There are 9 hidden switches. A switch that is on adds its own fixed numbers to the row, and there is some noise. The rows also spread widely along 9 directions, which tell nothing about the answers.
In the rows, zero is written as 128.
Some rows, each with its switches (1 for on, 0 for off) after it:
[127 135 139 141 127 151 124 154 125 131 131 133 107  84 103 142 142 115
 119 119 148 139 151  77 107 124 107 136 157 110  99 134 103 125 131 165
 125 121 132 121 139] => 1 0 0 1 1 0 0 1 0
[117 140 122 129 142 137 123 137 150 133 142 132 126  93  96 135 150 115
 125 121 152 131 152  74  95 130 113 147 151 114  83 137 110 115 102 176
 131 125 153 118 140] => 1 1 1 1 1 0 0 1 0
[103 131  91 135 138 131 139 141 157 136 142 127 145  84 107 132 145 105
 128 118 136 110 149  90 100 152 125 142 145 106  97 144 112 108 106 152
 124 125 149 108 126] => 0 1 1 1 0 1 0 1 0
[111 127 103 110 119 171 148 168 126 109 121 114 120  85 103 132 135 126
 118 113 137 120 150  69  99 139  99 132 144 103  88 150 115 133 163 141
  98 112 137 106  91] => 0 0 1 1 1 0 0 1 1
[169 121 177 180 125 195 113 173  76 106 123 130  73  70 117 160 145 143
  99 102 176 175 129  74 100 141  87 107 158 110 102 125  68 116 147 183
 131 102 104 117 108] => 1 1 1 1 1 0 0 1 0
[112 119 113 153 117 135 149 107 112  71 147 103 128  67  96 147 146 146
 139 111 110 141 166  61 116 125  74 137  83 137  64 166 130 169 182 165
 102 143  88 127 107] => 0 1 1 1 1 0 0 1 0
[106 138  94 107 118 143 144 149 122 106 146 123 130  88 116 127 120 141
 128 124 133 115 151  82 106 124 110 142 114 120  74 166 126 147 147 133
  89 123 121 124 104] => 1 1 0 1 0 0 0 0 0
[157 141  89 165 132 129 133 174 135 132 147 135  95  33  91 176 155  98
 145 112 150 140 163  68 146 115  88 157 149 105  93 171  98 125 136 190
 124 111 139 127 138] => 1 0 1 1 1 1 0 1 0
[129 165 118  91 114 158 131 165 133 124 130 116 101  86  97 160 139 144
 103 125 186 163 164  42 117 145  74 165 142 109  98 154 129 114 147 147
  97 122 170 104 125] => 1 1 1 1 0 1 0 0 0
[151 154 146 146 133 123 124 133 140  73 120 106 126  86  97 136 165 106
 124 122 132 143 138  65 121 114  99 132 152 120 128 155 100 108 127 166
 130 114 120 132 132] => 0 0 1 1 0 0 1 1 0
[155 160 127 140 143 149 106 168 138 163 153 151  95  93 118 146 153  95
 144 115 221 154 143  75  97  83 110 144 162 131  55 160  94 129  92 202
 131 100 172 135 155] => 1 1 1 0 1 1 0 0 0
[131 159 122 135 134 117 124 129 148 122 152 132 109  68  90 161 156 120
 137 131 140 145 165  73 134 126  87 152 140 109 105 155 122 122 132 183
 125 134 135 129 162] => 1 0 0 1 1 0 0 1 1
[150 165 167 121 135 165 100 151 123 119 143 153  75 103 100 162 137 155
 115 132 182 176 142  85 132 138  87 136 151 102 115 134 100 119 105 180
 136 130 148 129 152] => 1 1 0 1 1 0 0 0 0
[113 182 100  67 154 133 107 131 172 113 171 159 130 142 116 130 121 155
 158 146 170 139 130 113 126 127 118 139 127 113  74 174 129 145  71 164
 121 141 178 142 147] => 0 1 1 1 0 0 0 0 0
[155 171  99  56 146 184 113 189 144  71 133 157  92 119  95 147 118 173
 118 138 151 144 123 104 150 172 102 123 144  66 124 172  96 109 102 141
 113 108 172 108  79] => 0 1 1 1 1 1 0 1 0
[ 83 167 161  89 121 111 134  84 181 141 117  93 148 134  71 123 170  88
 115 135 168 155 187  15  86 101  81 191 153 147  89 121 168 126 119 160
 121 154 193 122 189] => 0 0 1 1 0 0 0 0 0
[142 129 131 146 145 145 119 134 125  83 145 133 114  89 101 132 136 141
 125 122 121 135 136  91 120 133 105 127 128 103  95 143  94 124 106 170
 132 129 105 133 110] => 1 1 1 0 1 0 0 0 0
[112 154  96 109 153 117 128 133 164 116 146 134 152  97  99 115 151 102
 138 129 133  93 148  92  98 113 137 142 143 111  82 159 111 107  93 160
 119 110 142 124 125] => 1 1 0 1 1 0 0 1 1
[104 155  97  82 143 104 139 100 173  65 139 108 161 112  71 115 147 124
 137 138  98 111 163  58 114 109 105 165 113 120  75 166 142 135 117 153
 106 141 137 126 122] => 1 0 1 1 1 0 0 1 0
[147 136 169 157 127 133 127 108 132  56 126 106 107  80  76 151 164 130
 113 118 115 163 155  54 141 136  68 141 132 112 133 133 103 113 129 177
 142 141 100 130 136] => 0 0 1 1 1 0 1 0 0
[164 150 166 134 151 164  99 117 107  49 152 124 111 102 121 139 146 170
 112 120 170 165 117  83 114 133  96 116 117 117  93 153  76 111 107 183
 129 116  92 130 110] => 1 1 1 1 1 1 0 0 0
[165 166 128 147 123 125 118 169 123  90 123 117 107  55 117 147 149 124
 121 125 143 146 139  77 118 116 103 123 147 114 127 180  93 108 154 154
 111  97 111 126 115] => 1 1 0 0 0 0 1 1 0

New rows. What belongs after each?
[156 197 196  86 143 158  83 122 135  91 142 147  80 144  97 154 146 171
 110 146 193 197 136  75 119 132  81 134 145 115 113 141 112 117 100 185
 138 130 160 129 160] => 1 1 0 1 1 0 0 1 0
[125 144 122 112 141 154 125 146 135  97 132 128 119  90 115 136 131 145
 123 126 150 134 133  90 117 148 112 127 142 104 113 150 100 114 120 153
 119 124 139 115 109] => 0 1 1 1 1 0 0 0 0
[140 145 121 147 157 132 110 116 133  86 168 136 134  95 124 127 146 141
 146 121 139 132 127 105  98 115 119 112 117 121  67 166  94 130 104 189
 129 120 100 138 121] => 1 1 1 0 1 0 0 1 1
[103 145  95 110 118 152 135 162 128 147 145 133 120  88 124 134 129 126
 138 119 171 123 155  81  82 105 116 140 127 134  46 166 121 153 151 157
  91 110 151 115 126] => 1 1 0 1 1 0 0 1 0
[153 160 123 132 156 142 100 147 147 103 152 152  99  79 125 158 129 156
 135 137 155 159 118 116 152 168 112 115 153  79 149 155  85  97  91 175
 147 134 138 120 138] => 0 0 1 0 1 1 0 0 0
[115 173  76  55 113 159 142 183 157 151 143 140  95  92  79 158 135 127
 126 128 184 135 180  51 128 126  77 185 135 101  70 168 147 133 136 149
  85 116 199 107 128] => 1 1 0 1 1 1 0 0 1
[121 141 121 147 139 123 122 112 141  97 163 135 120  78 103 153 140 141
 139 128 123 142 150 100 143 147  97 132 114 107 110 155 112 133 122 176
 135 146 113 126 149] => 0 0 0 1 1 1 0 1 0
[151 155 149 124 155 132 104 117 137  64 167 157 107 119  95 136 130 153
 139 141 114 151 128 112 161 128 100 131 125  97 113 151 103 130  74 170
 144 144 107 160 142] => 1 0 0 1 0 0 0 0 0
[155 165  96 118 136 156 109 191 145 118 159 162  92  89 111 158 135 144
 129 124 171 148 131 104 131 152 107 135 151  88  99 170  89 109  87 174
 128 104 161 118 127] => 1 1 1 1 0 1 1 1 0
[106 128  99 154 110 100 157 114 150  99 148 108 123  46  66 153 157 120
 129 118  91 123 194  54 139 130  73 175 103 118  97 153 138 135 147 166
 115 150 105 126 141] => 1 1 0 1 1 0 1 0 0
[124 135 156 199 141 143  97 121 111 151 168 144 111  76 165 153 138 150
 140 118 185 175 120 121  87 150 117  94 140 131  93 138  88 135 119 198
 150 143 111 127 168] => 0 1 1 0 0 0 0 1 0
[120 179 139 109 119 134 109 148 159 160 135 137 101  98 113 145 147 125
 119 132 200 161 160  66  95 116 102 154 158 126  96 146 123 118 113 176
 124 124 178 115 175] => 1 1 0 0 1 0 1 0 0
[ 95 190  87  74 155  88 115  71 185  86 184 129 159 106 114 130 136 173
 144 154 136 130 153  95 124 150 109 156  87 112  91 183 146 117  97 167
 116 160 133 119 153] => 1 1 0 0 1 1 0 0 1
[118 124 108 171 147 128 129 128 148 126 156 136 128  64 109 145 145 128
 122 117 117 131 142 107 119 188 111 124 140  84 131 132 100  92 105 166
 148 143 116 107 130] => 0 1 1 0 0 1 0 1 1
[109 187  74  52 133 122 126 138 175  87 148 132 121  95 105 156 110 187
 129 158 129 153 148  89 167 189  89 154 120  76 145 181 148 114 129 131
 103 161 168 106 128] => 0 0 1 0 0 1 0 0 0
[ 78 142  85  80 120 156 138 159 152 154 139 135 136 124 113 112 114 135
 119 126 149 120 153  82  67 141 122 147 140 112  56 146 141 144 126 132
  96 129 176 102 115] => 1 1 1 0 0 0 0 1 0
[102 132  69 128 137 139 128 161 150 154 164 156 126  83 121 135 118 137
 149 123 140 116 144 115 102 144 128 133 134 102  64 157 112 142 106 168
 117 131 150 116 127] => 1 1 1 0 1 0 0 1 0
[112 121 137 127 153 157 119 104 148  84 162 148 124 126  92 125 134 154
 121 121 124 133 135 107 124 166 106 133 118  92  96 123 101 120  67 172
 150 150 124 123 121] => 0 1 1 1 1 1 0 0 0
[108 151  80 133 140 109 131 131 163 135 160 130 140  70 115 151 143 120
 151 130 143 130 151  93 127 143 112 148 136 110 101 168 124 121 115 168
 127 141 150 119 155] => 0 0 1 1 0 1 0 1 0
[114 146 103 126 138 134 128 129 143 107 146 121 132  76 112 137 141 147
 120 126 132 131 151  83 100 153 106 133 129 106  93 156 114 115 136 166
 113 131 125 109 118] => 1 1 1 0 1 0 0 1 1
[134 148 112 124 123 155 130 151 108  96 140 109 115  68 135 142 133 152
 127 120 161 146 137  68 101 122  96 125 127 121  80 174 109 133 171 163
  93 113 108 116 105] => 1 0 1 0 1 0 0 0 1
[ 67 146  49  99 121 109 152 133 173 147 148 123 147  64 114 140 115 138
 149 137 122 114 167  86 122 155 113 159 124 106  94 166 153 144 148 144
  99 160 160 105 141] => 0 0 1 0 1 0 0 0 0
[135 166 121 120 185 114  97 122 196 133 161 171 133 123 100 122 150 104
 153 142 149 118 123 130 128 135 145 131 175  86 121 137  88  87  11 191
 173 134 173 140 162] => 0 1 1 0 1 0 0 0 1
[159 162 106 130 129 138 132 191 145 136 117 125  94  42  83 174 160  99
 124 126 161 143 163  52 139 134  87 158 186  90 134 155 103  92 144 170
 120 101 166 112 132] => 1 0 1 1 1 0 0 1 1
[157 160 148 104 123 153 120 146 128  75 121 117  93 112  73 141 147 132
 119 126 141 166 158  38 123  96  67 148 134 119  82 159 127 146 153 166
 108 120 141 135 117] => 1 0 1 0 1 0 0 1 0
[109 153 116 103 163 119 111 104 168  90 165 143 157 138 109 107 134 136
 140 139 119 120 128 110 106 132 137 135 134 108  83 148 113 121  59 165
 138 141 135 138 144] => 1 0 1 1 0 0 0 1 0
[157 127 185 145 112 194 117 162 117 106 127 139  64 125  64 139 158 122
  94 103 151 176 158  49 104 122  56 143 160 101  81 107 105 134 118 188
 137 119 136 126 128] => 1 0 1 0 1 0 1 1 1
[140 140 127 140 142 149 116 132 126  91 149 125 121  94 115 133 143 143
 120 117 153 145 136  80  95 128 105 126 121 118  74 157  97 125 125 175
 120 118 115 119 113] => 1 1 1 0 1 1 0 1 0
